The rows of a group lie close to one hidden flat surface of 9 dimensions, which may be shifted away from zero. Surfaces can cross.
Known rows, each followed by its group:
[ -8  -6  -2  13 -10 -14 -26   8 -22   1  -9  19  -3  23   1 -15  17  11
 -11 -20]
R
[-15   6  -1   3  -5  10   6   4   7   7  13  33   5  -1   3 -26  -3  11
   8  -5]
C
[-10 -14   7  23  18  14   9 -11   2  -1   9   6  16  -5  21  12  -3  -2
   2  -4]
Q
[ 15  -7   3  15 -12   5   9  17 -16  -2 -10  20 -25  17   2  13 -15 -19
  -8   0]
Q
[-14   3 -11   2 -10  -3   2  -4  -7  -4  18  15  -3   0  19   7 -20  -9
   6   2]
B
[ -1  18  -7 -13  -9  -8  -8   2  -9   5   1  -5 -16  -1  -4  -2   1 -18
   1  13]
B
[  5   1  -2  12   5  -3   0  14  36  -9 -14 -12  12   3   4   3 -20 -25
   8 -18]
R
[ -5 -16  21  15   8   5  25  12  -5   5 -14   9 -13   4  17   2 -15  -5
   2 -12]
Q
[ 17   4 -10 -17  -3 -30   1  -9  44   2  15   6  14  -3 -19  -7 -13 -16
   8 -10]
R
[  7  -7   2  -8  17  -6   6 -11  26   1  19   0  21 -14  -2   0   9   7
   4  -8]
Q
[ -4  17  -8   1  -2  25 -17   6   1 -19 -17 -23  11  -4 -25  -7  12   8
   0  16]
R
[ -2 -21  25   4  12  25  26   4   7   0 -13 -22   0 -14  -4  -7   0   7
   0   7]
B
[ -3   3  -8 -15 -15 -12 -17   0  12   3  -2 -29   5  -3  -6 -12   2 -16
  -2   3]
R
[ -3 -15   6   5   1   2  27 -18  -3  18  -6   8 -16  -1   9   5 -23  -6
   3  16]
R
[-13  31   1  -5   0   6   3  -1  25   4  -8  -8   7 -14 -18 -14 -19 -13
  22  13]
B
[  0 -25  20  12  19 -26  -5 -13   2  -8  -1   7  -2  -4  -8   2  20 -13
 -10 -14]
C
[  1 -25  21   5 -16  -2   9   7   3   2 -11  20  -5   5 -34 -36  -4   5
  -5  -1]
C
[ -1  26 -18  -5  -8   3  -8   6 -10  -7  -7  -7  -6   6   2  17  -9   4
   6   7]
C
[ 12  14  -4  -1  -4   2 -12  16 -13   1   3 -12  -5   5   9  14   5 -16
  -7   1]
Q
[-25   5 -11  17   1  -2 -26 -10 -14   0  37  18  28  -2  29   1  12  -5
  -1  -9]
C
[ -8   9 -18   2   1   1 -23  -7  -8   5  13 -12  28   5  23   7  10  14
   0 -11]
Q
[ 3 -9 19  6 12  2 11  1  1 13 -4 -4 -1 -5  6  0  8 -4 -2 -6]
B
[-20 -10  -9   0 -13   4   3   9 -17  -5   5  16 -38   6  34   3   1 -29
  -9  10]
B
[  5 -14  -3  -6  -7  -5   3 -10  -3   8   6   0  -5   4   7   4  -2  -2
  -6   5]
C
[ 30  -3  -7  -6  -2   2   7 -12  14   3  16  17  19   1 -27   1   0  23
   0   6]
Q
[  7   6  28  -4   9 -13  13  -6  -2  33   7 -22  13 -14   3   2  -8 -13
   7  -3]
B
[  0   1  25   1  11   9  -7  14 -13   6   1 -19   2 -11   2  -8  30  -8
  -9  -5]
B
[ 18 -17 -16   7   5   8   1 -24  18  -7   9  23  18   4 -27  -2   9  20
  -4  14]
Q
[-15  18  -2  -3  14 -17 -10  -3  -3   0   7  17  -2  -4  11  -1  13   4
   6 -12]
C
[ -9  -3   3 -20  -2 -38  -4  -8   0  -2  29   3   0 -10  12   0   5  -7
   0 -14]
R
[  9  -8   4 -18   4   4  25  -5   9  19 -12   4 -25  -2  -4 -13   6  14
   1   8]
C
[-15  -7  10   2  14   9  -4  -1   4  -3 -16 -24  -5 -10   6  -6  19  -9
  -2   5]
Q
[ -5   2  -6  11 -12  16 -11   4 -26  -3  -5  -6  -3   9   4   8  -4  -8
  -7  14]
Q
[ -3  14 -14   2  15   4  -6 -13  17 -10   8  -8  11 -11   5  17   2 -13
   8   9]
B
[  0  17   8   8  -5   4  -6  30  -3  -9   6  18  -7   2   3  -3  -2 -24
   0 -10]
Q
[  3 -14   1  21   9  19   5   1  -6  -4 -11  20   3  10  -2   2   7  23
  -6  -4]
B
[-13  21  -5  10   5   1 -18  -7 -14   1  28  11  11 -10  11  10   9 -21
   1   8]
R
[  2 -10  -9  -6  -4 -12  -4 -12  11   1   1  -4   4   4  -3  -3  -2  -2
  -2  -1]
R
[-18  11   0   8  13  10  -4  11   8 -31   9  -6  20 -13   5  11  -3   3
   9 -10]
R
[  8 -12   4 -16  -7   4   5  -4  -1  12   2 -18 -10  -6  -7 -10  12  -5
  -7  16]
C
[-19   2  11 -17 -16  -4   2  18 -11  -2  15  -6 -18 -12  15 -13  -1 -23
  -1   2]
B
[ -9 -17 -20  29  -1   6 -19 -11  -3  -4  -6  16  21  23  13  -1  -1  14
  -5 -14]
R
[  1 -30   9   2 -13  13  12  -7   6  12  11   8   4  -3  -8 -25   1  -7
  -9  12]
C
[ -7   9  -3   7  15  -6  -2  -4  -6  -3 -16  17 -12   8   2   5   7  16
   4  -9]
C
[-12   5   2  -5  -1   2 -15  13  -8   6 -32 -29 -17   7  10 -14  21   0
  -5  -7]
Q
[  6  13   8  -7   2  15   8  13  14  -6  -2 -10   2 -14 -16  -8   1  -6
   5   7]
C
[  4  15   0  11  14   3 -15   0  -4  13  -7   1  -6   3   5   5  25 -20
  -4   1]
B
[ -8  -5  -8 -25 -13 -13  -4 -19  -2   2  12  -9   0 -10 -13 -15   4  15
  -1  16]
R

New rows, each followed by its group:
[-17 -22 -15   2 -23   1  -1 -14   1   4  -6   8  11  15   0 -25 -18  31
   2  -4]
R
[  3 -22 -11   0 -10  -8   0 -17   1  -2  -4   7  -6  10  -8  -6  -4   4
  -6   8]
Q
[ 14   1  28  -4  10  15  24  10   1   4  -1 -16  -3 -16 -14   5  -3  -5
   0  11]
Q
[  2  -3  -9  14  -5  38   9   4   8  -1   8   3  14   0   2   1 -12  -1
   2  14]
C
[  1  -5  22  -5  -5  -7   7  17  -9  11  -2   9 -10   0  -2 -18   6   1
  -2 -13]
B
[ 10 -15 -10   2   6   9  -2 -10   5   5 -26 -14  -8   9  -9  -4  18  18
  -9   5]
Q
[  3  -5   6  20   3  34   5   3   9 -11 -14  24   5   1 -37 -20   9  12
  -1  14]
Q
[-24  12  -5  13 -11  11  -7   0 -10   2   8  12  10   1   7 -10 -12  -3
   9   4]
R
[ -3   5   3   5  -2 -23 -21  10  -1   4   3  -5   0   5  16   1   7 -32
  -4 -22]
R
[ -6  19  -8 -13 -11   9  -3   4  -6   6  -3  -3 -11   0  -5 -12   2   6
   3  13]
C
[  6  -1  -9  15  11  17  -8  -2  10 -16 -16  -5  12   5 -11   7   7   7
  -2   2]
R
[-15   5  -1   1 -10  11  -4   2 -16  -3  14  -7   4  -7  12   2  -7  -3
   1   9]
B
[-25  -1   3   5  -7  19  -8   3 -28 -10 -10 -10  -2   0   2  -8   5  18
  -5  10]
R
[ 10 -10   0 -17 -35 -30  13  -6 -14   4  26  18  -9   3  -9   4 -40 -10
  -1  10]
Q
[ -4  18  24  -9  19   9  17  20   1 -28  -4  -5 -13 -26 -20   9   3   5
   8   6]
R
[ -8   8  -4   9  10  20   2 -12   5  -5   2 -19   8 -12   8  18  -6 -18
   5  22]
R
[ 19 -17  10 -13   6 -11  16  -2   1  14 -10  -2  -8   4  -3  -3  11  28
  -5 -13]
C
[-10 -11   0 -11   8 -22   0  -6  13   4  -1 -15  -6  -5  20  -4   9 -11
  -2 -14]
Q
[-24  -5   9  -6 -17 -22   2   7 -10   4   2   0 -12   2  19 -12 -20 -13
   3 -14]
Q
[  7   6  15  10  12  -5  11   6   0   8 -10   9 -17   0   3  12  -2 -29
   1  -1]
R
[-20  -3  18   4  -5  10   0  15  -3  -7 -23  -2 -23  -4 -13 -24   5 -17
  -2   7]
Q
[ -7   2  11  20   5  10   5  11  16 -11  10  27  18  -5  -7 -11  -7  -3
   9 -12]
C
[-11  -3   4  10   6   4  -3   2  -7  -5  -6 -13  -1  -2  18  10  -1 -15
  -2  -1]
R
[ 15   2 -14  -9   7  -5  -5 -20  22  -4   8  -4  12  -6 -21   6   6  -2
   1  12]
R
[-20  11  16   9  -8  20  13   6  -4  15  -7  -3   5  -7  -2 -19 -21  -6
  14   9]
B
[-22  -1   4  12   0  16 -17  -6  -8  -1  -1  10  -1  -5 -12 -25  24 -10
  -4  17]
C
[ 13  16  -8   2   6  12   1  -4  15   3 -37   5 -13   8 -34  -7   3  12
   6  16]
B
[ -1 -13 -11  18   6  15   9 -17  -6  -4   1   7  11   6  10  21 -15  17
   1   6]
B
[  2 -10  17  -3   0  -5  21   1   3   3   8   3  -2  -8   0   2 -16  -5
   2  -1]
Q
[  4  -5  -8  -8  -2  -4  23 -16  18  -5  -5   7   1  -2 -10   6 -32  15
  12   7]
B
[ 10  -8  -8  -6  -9 -11  -1 -17   8  17  -9  -2  -6   7 -12  -7  -2  -8
  -3  11]
R
[-12   7   8  13   6  18   4  -5 -24  -2  -1  15  -9  -3   0   5   1   4
   1  16]
R
[  8 -18  23  -8   6  -4  27   0   9   2  -4  -6 -18 -13 -11  -2  -6 -13
  -2   7]
Q
[ 13 -14  -5   1   8  -6  17 -10  10   3 -17  16 -18   9  -4   9  -6   5
  -1   2]
B
[-15  15  -4  -5 -15   6   5   2   3  -2  -2   5  -4  -3 -10 -12 -23  -1
  12  13]
B
[-14   0  14  -3   4 -12  -9  -5   1  -1  -2   8 -12 -11 -15 -21  21 -15
  -3   6]
C
[-11   8 -13   8  -4  13  -8  10   1 -15  -9  25 -13   9  -3 -12   5   1
   3   3]
B
[  1   4  16   1   5  11   2   2 -11  16  -6 -20   0  -7   1  -2   7  -9
  -3   9]
B
[  0 -19  -2  -6  -5   4  12   7  -5 -14  -2  11 -20   3   2  -2   0  10
  -7   3]
B
[ 13  -8  -2   5  21  29   9 -11   2   4 -15 -17  -9  -2   0  14  20   5
  -7  20]
C
[  4  14  -5  17   4  15  -6   4  19   2 -12 -16  10   1   0   8 -10 -35
   4   7]
R
[-13  -3   5   1  11  19 -17  -7   9 -18 -14 -29 -10 -18 -22 -11  37 -26
  -9  31]
Q
[ 10   3   6  -4  -5   8   0   5 -13   3 -14  -6  -6   3 -20  -5   7  16
  -4   9]
B
[ -4 -14  15   9  -2  13  17   2  -1   1 -19  13  -9   3 -20 -20 -10  12
   2   5]
Q
[ -8  10 -24   9   0  15 -13 -10  -6 -11   2   4  -5   4   9  16   5  -9
  -1  19]
B
[ -3  29 -15  10  -1   0 -13  -8   4   1   8  18  23   4 -11   2 -12  11
  13  -2]
B
[ 11  -8  -3  -3  -5  -3  -2   4   2  -1 -13   5 -15   9  -9  -3   5  -3
  -7   2]
Q
[-11   7   4 -13 -23  -6 -10  13   1   2 -13 -16  -4   2  -9 -26  -7  -3
   3  -5]
R
[ -6 -24   5   8   0   9  -1  10 -18 -23  30  13  22  -3  16   5   6  30
  -8 -18]
B
[ 15 -12 -19 -12  -9 -15  -7 -15   7   6  -1  -1   1  12 -11  -5   6  17
  -6   1]
Q
[ -9  10  -1  16  11  18  -6   9   9  -4 -11  16   3   4  -5 -12  13   1
   3  -3]
B
[  0 -16 -10   5   0 -11  -9 -13   4   2  -2 -11   2   8  14   4   3  -7
  -6  -5]
R
[  6  -5  -7  -5  -3   8   3   0  -3 -12  -9  -2  -7   1 -16   2   0  19
  -3  10]
B
[-13 -11  -3   5 -10   1  21   0   2   1  -4  27 -20   8  16  -5 -27  -4
   5   0]
B
[  2  -6 -14   6  10   9   8 -10  15  -5 -19  13 -24   7   4  11   2 -10
   0  12]
B
[  7  10   7  -5  17  -9   1   8  13 -20   4   2   2 -12 -15  11   9  -2
   3  -8]
R
[ 9  1  6 -4 -2 -2  4  8  5  4  2  1  3 -3 -7 -4  0  3  1 -6]
Q
[ 0 -2  0  9  6 14  8 -8 -2  3 -7 -3  1  0  1  7 -5  5  2  8]
B
[ -8   1 -13   4 -12  14  15 -10  -1  -2 -14  15  -9  10  -9  -2 -31  14
  10  16]
B
[-12  -5   5   5  -4   3  18  -1   1  10  -3  13 -13   1  13  -6 -21 -11
   8   3]
B
[  7 -25  -4  10   1 -16 -10   0   5  -6 -18  10   1  22   1  -6   8  17
  -8 -27]
R
[  7 -22   8 -17  -8   5  17   3 -11  -6  -6 -17 -22  -5  -5   3   1   9
 -10  14]
B
[ -4  -1   0  18   3   5   0  -2  -3   4  -7  10  -2   8   6   3  -4 -10
   1  -1]
R
[-14  10  16  -8  -5 -17   2  11  -6  15  22   3  -3 -11  21  -8  -6 -27
   4 -11]
B
[ 12 -12   6 -16  12 -17  18  -9  20 -10   2   1  -7 -11 -12   9   0  10
   3  -2]
R
[ -4   6   9 -11 -12 -22 -21  13 -21   2  -7   1 -16   4 -10 -18  21  -2
  -9  -9]
R
[ 14  15   1  24  19  -3   4 -15  -5  11  18  60  -2   3  -9  19   3 -12
   3   5]
R
[ -7   1  11  -8   9  15  18   9  12 -18 -16 -39  -7 -18   0  10 -10  -7
   6  13]
R
[ -2   0  27   9  13  11  13  17  19   7 -19  10   0  -6 -16 -28  10   6
   7 -15]
B
[-10 -20  18  -7  -2   6   7  12 -19  -5  18 -19 -11 -14  25   3  12 -15
 -13   3]
B
[  1   3   9 -13  -3  -8   5  -1   4   0  19 -12   7 -17  -4  -1  -4 -10
   3   6]
Q
[ -6  -9   7   4   1   1   0  -4 -19   8 -11 -15 -19   1  13   9   7 -12
  -9   8]
R
[ -6   0 -10  23   4   1   2  -4   9 -20   7  17   6   3  12  23 -27 -25
   6  -2]
C
[  7 -24   5 -11  -7 -13  10  10 -10 -12  15  13 -11   2   8   2   3  17
 -10 -14]
B
